The first 9 rows are patterns. Each new row is the sum of 2 different patterns, raised or lowered, with some noise. Before adding, each is slid sideways (what falls off one end comes back at the other) and multiplied by a number that may be negative. Names go in the order of the patterns.
Known rows, each followed by the names of its patterns:
[-40  29  11  -8  -1   4   7  18  21  -3 -13 -22 -12  -2  10  -5   5  -3
 -12   4  -1  -6  10  29  18  24  41   7   9  -6  12   2  -2  34  11 -17
   8] : E
[  9 -23 -22  -1  -8  17  -5  27   3   0  -3  19   5   2  26  22   7  19
  19 -15 -12 -24 -17   1  -8   2  23 -11  10 -16  -7  11 -11 -16  20  40
  15] : K
[  0   2  -9  -5 -17  -9 -11  -3 -16  24  18  -4 -11 -47 -27 -20  12  14
   0  17 -14  16  13  36  -6  -5 -13  14  -1 -15 -16   7  24 -16  32 -13
 -10] : F
[ -6  24  28   1  -4  38 -17   4 -12 -24  -2   7 -23 -13   6 -60  16   3
  10  10  18  -7 -25  -8   8   2  16   5  13   8   6   5  -1  13  35   6
 -11] : R
[ -2   5  -7  14 -12 -16 -28  -2  -2  12 -24  20  25  -4  15  16 -11  15
 -24 -24 -23  24   1  11   7  -5  15 -19 -39 -18   1 -10 -11  14  32   5
 -23] : X
[ -8  10   5  -9  -4   4 -23  -6   8  -4  -4   7   0   9   4  -4   8 -10
 -11   6 -21   2  24  -8   6  18  10  -4  11  -9  -9  18  -1  -3   2 -21
  -8] : W
[ -8 -32  28   6   0   0  -5 -18 -18 -15   6 -12 -14 -18 -34 -22  19 -13
  -7  28 -11  -9  25   8 -21  -3  14   0  -2   2 -10  -6   2   9 -19  23
  19] : C
[  3  -4  -1  11 -15 -20   7  27 -14   8  15 -24  -1 -15   8 -25 -15   8
  20 -20 -12  11   1 -31 -21   2  16   2 -15   3 -13   9   8  42   8 -26
 -20] : Q
[ -4   4  -1  26 -16   5  -1  -7  18  -6   2   5   5   5 -10 -13  19 -23
   6  18  12 -15  -8  -1  12  -6 -31  12   5   9   3  11  14 -22 -48   5
 -17] : B

New rows, each followed by the names of its patterns:
[ 22   5   5   9  14  19  45  11  -3   4   3 -14  -6  -2 -33  -7   8  32
  -7  14  22 -33   4  16  11  31 -21   8  30   1   1  12  -1 -24   3  23
  40] : E Q
[-11   8 -25 -19   7  16  23   1 -11   5 -18  -1  17  21 -20  -8   3  -1
 -33 -47 -13 -37   1  -7  15  -2 -21 -40 -31 -26  12  -6  36  -7 -25   9
  -1] : E B
[ 25  19  -4 -15   9  18   9  13  14  32   8   8   7   6  11  24  24  23
   1  31  29   5   5  20   3   8   0  -4  -3  15  -8  -2  10 -37  23  18
   5] : R B
[ 10  35  17  16  35   0   1  21  11  29  37  -3  -7  13   9  -2  -9   9
  19  -5 -10  36  -1  22  47  48  20  16   8   5  15  30  29   5   3  17
  39] : C Q
[  5  -7  19  12  -3   0 -26 -18  -5  -3  10  15   4  -3  18  14  15   5
  -8 -11  19   1  -8  -5  -9   8 -13  23  -3  -9  -2   5 -17  -4  -4  -6
  -7] : F W
[ 23  17  23 -17  -1  14  34   8   6  24  35  22 -10  27  13  -2 -12  -7
  29   9   1   9  -8  23  27  16  25   7 -14  18   4  -4  12 -12  -1  36
 -11] : X B
[-35 -19 -30 -24 -23 -38 -43 -17 -42 -19 -17 -22 -20 -31 -22   2 -17   3
 -26 -31 -22 -10 -35 -19  -6 -36  -9   5   3 -15  -8 -30 -21  -4 -15 -15
 -18] : E W
[-45  -4 -34 -14  11   7 -26   2   4 -43 -45 -17   3   5 -12  -2 -37 -10
   7  14 -17   7 -21   1 -29 -32 -17 -30 -38  -8 -25  -1  17  16 -42   2
 -26] : X W
[-39 -20 -64 -41 -44   8 -24  -8  -9 -43 -10 -23 -56  -9 -33 -32 -22  -5
   7 -19 -47 -32 -12 -15  10 -20 -28 -47 -14 -23  -5 -32  -4   4 -17 -10
 -21] : E X
[ 15  12   7  13  -5 -10 -11  18   0  20  35   2  -1 -21  -6  11   1 -11
  26  -7  25 -10 -37  -3   8 -27  -3  -4 -65  -4   1   7  15   1   6  -7
 -11] : R X
[-18 -22 -12 -20  -2 -14 -14  -1  -8 -12 -34 -32 -12  -4 -13 -17  -7 -25
  -6 -22 -25 -12  -7 -23  -4  -9 -20 -28 -19 -17 -21  -7   5   0  -9 -12
  -7] : K W
[-29  -3   5 -21   5 -14 -23 -34   8   8  27 -11  20  29  -3   4  23 -13
  25 -16 -26 -12  33  -8 -11   0  -7  28  -3 -34 -10  -7  -4 -24  13  32
   7] : K X
[  6 -30   3  28  15  15   3   0 -14  16  21  13 -22  31  19  -2  33  19
  11  15  10   4 -11  12  23  22   5   5  37  10 -16 -11   7  10   1  24
  23] : X Q
[-10  -4 -11  22  43  -9   7  13 -16  16 -18 -30  20  45   1   1 -17 -63
  13  -4  26   5  42  -2 -15  -7  25   8  17  30  34  14  25  22 -12  -3
   4] : K R
[ 22  35  72  48  47  17  10  30  14  35  19  33   7  46  55  41  20  25
  48  41  20  25  46 -11  44  13  45  33  31  32  43  39  47  42  39   0
   1] : E F
[-15 -17 -37   1 -12 -42 -55 -12 -36 -24 -26 -23 -43 -38 -33 -34 -38 -25
 -40 -31 -53 -13 -29 -27  -3 -36 -38 -13 -14 -33 -15  -6 -21 -28 -16 -33
 -26] : E C
[ -7  -4 -26 -20  13 -36 -15 -21   7 -21 -45  -9  30 -24  -3  -5 -30 -29
 -37  15 -29 -11  -1 -49 -12 -29 -16 -36 -30   0  10 -47  -3 -13 -33 -45
 -17] : Q B
[ 31  33  19  37  27  14  21  13  29   3  52  45  12  -4  52  14  22  31
  19   7  14  12  35  18  10  15 -12   2  45   1  19  65  11  23  59  38
   3] : W C
[  1   5 -11  -7 -13 -28 -19 -10 -17  -6  -8 -10   3 -16 -17   3  -5  15
  -8  -6   3  -8  -8  -1 -11 -16   9   4   3   2  -1 -12  -2 -11  -6   5
  -9] : E W
[  1 -14   5  -1 -22  -3  -9 -14 -12 -16  -6  -1 -21   7  -6 -20  -3  -2
 -18  -4 -17 -16   2 -12 -16  -9  -5 -25 -16   4  14   0   4  -2 -16 -11
 -16] : W B
[ 48  52  10  25  27 -14   3  28   1  24  27  -2  20   8 -57  16  20  17
  16  42  36   2  -5  23  21  24  31  18  12   1  21  16  37  26  36  27
  10] : R X
[23 19 22 11 14 41 15 16 47  9 24 52 29 18 37 40 24 33 24 16 34 28 30 18
 28 34 18 15 44 25 25 29 12 15 22 15 28] : W C
[ 16  -5 -13  12 -45 -38 -24   1 -16  24  19  20  29 -16 -23 -16 -20   4
 -17  28  32  -7  -7  17 -14 -43  -2 -17  11   2   1   7  -8 -14 -10  16
  -2] : K X
[ -5  11   3   2  16   6  20  34   3  19  28  25  25  26  -4  10  26  -4
  13  16 -15   2  16  18   6   4   9  12   2   9  14   7  17   1   1  20
  28] : W C
[-21 -49  -5   1 -40 -23 -23 -23   1 -13 -24 -28 -34 -27 -33 -26 -15 -37
 -23 -21 -13 -34 -34 -19   4 -14 -28  13 -16 -11 -27  -7 -14 -39 -32 -13
 -46] : E B
[ -3  -6 -17  13  -8 -25 -19  25 -14  -1   4 -25 -18 -26 -10 -20 -24 -10
  -3 -38 -25  10 -13 -30  -8  -9  -1   9 -14 -16 -18   8  -3  19   0 -30
 -24] : C Q
[-39 -27  -7 -17  16  -6  14 -14   9 -30  -8   2  22  -9   5   0   8  13
  -3   0 -15 -27   3  -2  11  42   2 -16  -9  -7 -21  -7 -14 -14  20  24
   3] : K C
[ 35  28  26  26  22  -5   8  11  30  68  34  37  20  15  17  13  23   3
  20  -6  21  25  17   5  14  36  33   9  -1  32 -19  26  31  18  17  31
  22] : F W
[  4  -9   0  40  37  -8  -1  26  16 -12  22   3  18  53  20  18  44  27
  21  64 -18   4   8   4  -5  30  59  26  -1  14   6  11  12   4   3  -2
  18] : R X
[  5  10   6 -11  24   4  12   2  -7  10  11 -12  -4  -9 -27 -33  -3 -14
   6 -19  -6   5 -35  -1  27 -12  55 -27 -30  13  -2 -19 -15 -12 -29  10
  21] : E W
[  9  -7  -3 -19 -17  20  -8 -10  -8 -37 -19   8   1   1  11  -8  -1  -1
   1  -5  -2   8   6  -1  10  -2  -6   8   0 -18  20  -3  -3   0  12  10
  15] : W C
[-22   6 -35 -36   2  28 -41 -33  -5 -17 -17  17   4   8 -22  13   9   2
   8  18 -25  -6  -8 -23  10  -5 -43 -22  15 -11 -20 -17 -16 -37  -8   7
  -3] : C Q
[ -7   7  13 -18   6  20   5   2  26  21  18  21  23  -8   1 -30 -21   5
   1  31  34   6   1 -18  -2  -2   2 -22  10   9  16  12  -8 -24   1   4
  23] : K F
[ -1  -9  -7 -25  -8 -16 -10 -17 -34   9   4 -25 -46 -29 -13  -1 -11 -19
  -6 -33 -13 -29  -1 -11 -20 -31 -15 -17 -30 -39 -27 -44 -30   0   3  -4
  13] : K X
[  3 -21   6  23  17  32  28  17  10  20  32  28   7  21  23  17  14  16
  11   7  23  12  48  11   5  22  13  19  19  32  17  -2   8  11  33  29
  22] : F Q
[ -2   0  14   4   1   9   7  14  -2  15   2  -2 -21 -15   2   2  -2  -1
   0   6  -4  -2  13   1 -20 -12  26   1   3 -11 -13  12 -13  13  -4  12
  10] : K B
[19 18 22 12 28 18  8  7 21 25  8 14 17  3 17 14 21 16 22 -1  8  6 28  4
  9 13 19 18 30 28 22 17 16 18 29 23 28] : W C
[ -3   9  29   4  39  33  21 -19  15  43  22  -7  16  30   8  26  35   1
   2  36  25   5  36   9  43  -3  21  29  -1 -10  40  16  23  29  56  17
  12] : X Q
[ 13  11  40  40  14  61  33  23  40  38   5  10  -8   5  17  15  15  56
  24  28   3 -12  16   3  17  46  55  45  22  13  12  43  12  35  11  51
  24] : K F
[-18 -10 -10 -10  -8 -11  -5   7   9 -29  -1  23 -28 -26   6  15 -14  -2
 -12 -27  15   2   7  -5 -27 -25   0 -13 -22 -16 -24 -16 -23 -24  15   4
   4] : X W
[-21  -5 -18 -42 -31 -11 -29 -20 -36 -39 -53 -28 -34 -22 -44 -18  -2 -25
 -19  -2 -37 -29 -41 -49 -57 -14 -24 -25 -16 -28 -24 -43 -56 -41 -13 -30
 -30] : X W
[ 37  12 -13  18  10   0  44  17  30   6  44   0 -13  -4  34  61  23  24
  24  15   6 -20  20   7  -4 -13   6   8 -14 -10  30  40  20   6 -12  14
  -5] : F Q
[-43   7 -11 -34   3  -4  20   8  18 -23  -5  -6  -5   0 -22  26  18   0
   0  27 -11 -19 -31  -6  21  11   5  13 -18  16  21  33  22  14 -25  27
 -15] : X C
[ -1  26  23  12  19 -26 -29 -14 -12  -1   7 -13  17  -9 -15 -14  -8   2
 -16  13  16  26  18  -4   0  15 -30  14   9  24  -2 -12  10  25 -15 -48
   1] : K B
